There are 3 nested groupings, the coarsest first. Each group lies inside one group of the grouping before and may be the whole of it. The rows also spread widely along 5 directions, which tell nothing about the answers.
In the rows, 128 means zero.
Some rows, each with its group in each grouping after it:
[153 142  82 103 101 152 183  90 157  67 167  55 142 176 155 130 124  47
 123 129 125 172] => Kad z938 Vemo
[119 111 128 140 170  99 119 190 165 140 136 100  99 144  85 153  93 111
 129 163 142 186] => zukim z138 lav
[132 163 148 144 178  98 150 145 125 148 169  98 110 156 109 169  90 103
 101 183 121 194] => kole z704 momor
[130 167 112 138 138 102 161 128 152 114 148  97 129 160 131 147  76  85
 104 146 126 183] => zukim z415 Tenab
[119 137 106 105 116  91 159 122 161 111 156 141 104 167 146 179 106  64
  97 139 136 202] => kole z933 bof
[119 139 131 117 170 141 130 144 155 119 135  80 108 177 130 155 132  72
  83 160 121 163] => kole z704 ligis
[113 158 125 152 142  90 172 135 135 136 117 137 130 184 122 159  54  79
  98 161 127 209] => Kad z938 rifo
[105 113 160 143 186 104 111 152 158 144 123 114 116 170 106 150  91  77
  70 171 128 178] => Kad z748 fop
[135 147  85 116 119 163 170 102 157  76 129  64 138 186 153 128 121  42
 110 131 120 166] => Kad z938 sorap
[121 111 109 129 152 128 126 146 168 111 117  94 115 170 109 135 118  60
 106 152 138 171] => Kad z748 sumip
[114 133 129 118 134  64 154 147 154 136 165 160  98 158 126 191  84  87
  97 155 139 217] => kole z933 pivam
[119 147 130 143 164 113 136 153 156 125 136  92 127 158 119 148  85  90
  92 155 124 174] => zukim z415 sif
[112 135 128 132 149  83 138 151 173 119 138 129 112 156 129 157  73  83
  88 147 137 185] => zukim z415 Dor
[120 120 104 117 156 133 120 167 157 124 122  95  99 175 111 158 130  71
 109 155 132 174] => kole z9 subat
[116 130 137 135 157  99 141 147 148 136 147 120 121 168 112 157  77  87
 102 161 124 203] => Kad z346 dunen
[122 114 114 114 144 126 138 143 165 113 142  96 122 167 119 149 108  67
 107 152 126 188] => Kad z346 Puna
[117 151 139 139 170 107 140 153 141 144 142 107 108 169 116 167  98  89
  90 175 131 189] => kole z704 niduz
[121 186 116 159 182 138 155 139 126 121  87  72 142 185 123 138  82  97
  88 158 129 151] => zukim z24 Fure
[116 141 142 119 144  86 139 130 173 101 162 123 115 156 147 167  74  87
  78 135 126 172] => zukim z861 Mimag
[138 142 132 120 132  93 150 138 144 122 186 110 108 159 126 183  99  87
 108 154 122 197] => kole z9 befa
[132 135  68 113 112 139 167 107 164  83 112  94 126 184 142 127 113  38
 114 133 138 177] => Kad z748 padul
[121 139 135 108 142 114 141 117 154 112 164 108 113 164 148 171 124  70
  73 144 120 174] => kole z933 bof
[118 114 108 120 135 127 147 140 167 107 131  99 119 175 124 140 110  57
 110 145 133 183] => Kad z938 Vemo
[137 149 110 113 127 118 162 120 164  78 155  82 130 164 148 147  96  78
 101 130 133 164] => zukim z24 Fure
[115 123 118 115 123  93 151 118 171 102 138 135 114 177 140 150  87  50
  86 141 136 193] => Kad z748 padul
[130 141 145 133 161  90 139 142 134 144 182 112 112 146 116 181 102 102
  98 172 123 194] => kole z933 bof
[117 105 115 102 145 142 129 134 178 101 141  84 123 171 132 141 127  55
  92 142 122 169] => Kad z346 Puna
[139 150 154 137 181 123 124 143 125 137 178  67 121 163 116 170 112 106
  89 175 103 172] => kole z9 subat
[138 156 144 161 171 110 157 134 118 144 161  80 139 162 104 154  70 106
 110 183 114 192] => Kad z938 Vemo

New rows. What belongs after each?
[128 154 123 102 140 119 159 111 157  98 163  93 109 173 154 160 118  63
  83 147 123 179] => kole z704 momor
[147 113 100 107 110  86 151 146 186  88 204 111 101 128 123 167  91  91
 144 130 143 191] => zukim z861 Mimag
[146 153 110 106 107 102 171 114 147 101 186 103 113 167 144 179 103  75
 113 137 124 198] => kole z9 befa
[138 105 133 112 130 121 142 126 169  95 192  80 119 152 128 144 115  69
 109 145 125 180] => Kad z938 Vemo
[146 155  87 126 124 124 168 131 157  94 156  75 129 152 128 141  97  82
 128 137 128 182] => zukim z415 sif
[101 123 136 120 168 116 117 149 156 135 130 120 102 169 125 166 128  73
  70 155 128 170] => kole z933 bof
[142 159 139 134 161 116 144 138 124 133 180  80 122 160 116 176 104 100
 105 167 111 182] => kole z9 befa
[133 148 123 115 138 105 162 120 139 119 182 101 119 154 135 174 110  90
 102 153 122 187] => kole z933 pivam
[140 161 115 163 148  72 176 139 118 153 149 131 123 160  94 162  47 102
 135 182 131 222] => Kad z748 padul
[140 131 100 135 137 104 158 137 149 126 145 102 118 165 101 147  85  77
 135 161 140 203] => Kad z748 fop
[128 121 134 131 143 104 149 142 154 121 166 101 121 162 117 152  89  79
 110 160 130 194] => Kad z938 Vemo
[137 138  67 119 123 130 157 140 173  87 134  80 121 154 125 133 107  70
 129 131 141 176] => zukim z415 Dor
[133 109 132 120 132 101 146 134 163 107 183  99 117 155 123 153  99  74
 112 152 130 194] => Kad z938 Vemo
[135 139 113  84  95 118 167  88 186  56 169  86 124 168 183 143 111  55
  88 104 128 165] => zukim z138 lav
[108 102 146 133 185 131  99 151 169 127 120  84 120 171 108 138 120  65
  75 162 126 159] => Kad z748 fop
[131 158 117 113 139 121 161 119 149 109 151 101 115 179 145 162 109  68
  94 153 126 183] => kole z704 ligis
[114 118 120 115 136 106 130 147 187  98 147 108 111 152 133 143 103  64
  92 131 135 170] => zukim z415 Tenab
[140 101  83 117 125 114 148 166 162 119 159  97 110 151  90 150 105  78
 161 156 139 210] => Kad z346 Puna
[115 148 133 134 179 128 134 141 132 139 133  90 123 169 120 162 121  90
  81 167 119 168] => kole z933 pivam
[115 140 145 142 166 101 144 143 140 142 139 113 128 173 115 160  73  87
  88 172 114 195] => Kad z346 Puna
[111 136 102 107 142 147 131 133 164 102 104  91 112 197 149 150 136  51
  74 136 127 160] => kole z9 subat
[139 141 123 130 150  97 155 149 133 142 187 103 113 142 104 180 106 105
 124 168 126 200] => kole z933 pivam
[132 152 139 129 127  45 179 132 131 145 199 159 108 149 127 201  63 106
 109 167 131 233] => kole z933 pivam
[120 132 119 116 145 167 139 109 162  84 129  60 138 182 151 127 130  42
  81 133 113 151] => Kad z938 sorap
[107 107 134 149 174  78 123 200 151 171 126 143 102 156  69 168  65 100
 125 186 138 222] => Kad z346 Puna
[116 157  93 135 156 130 148 141 157 110 104  96 123 175 130 147  89  82
  97 139 131 159] => zukim z861 Mimag
[154 153 122 129 147 113 151 135 129 127 186  73 121 158 115 172 105 103
 122 164 116 188] => kole z9 subat
[139 140 123 135 146 102 157 125 143 127 158 103 127 164 110 153  78  79
 114 162 133 198] => Kad z748 fop
[109 141 158 158 176  54 127 170 155 154 150 143 112 146 104 172  45 110
  86 171 132 202] => zukim z415 Dor
[116 147 138 149 161  73 141 159 159 133 144 128 118 151 114 164  58 100
  91 160 134 193] => zukim z415 Dor
[120 153 121 120 150 124 143 135 143 115 133  99 115 185 138 169 112  73
  83 149 121 173] => kole z9 befa
[102 135 140 106 149 116 136 120 160 108 141 121 115 175 160 168 123  64
  53 140 124 169] => kole z933 pivam
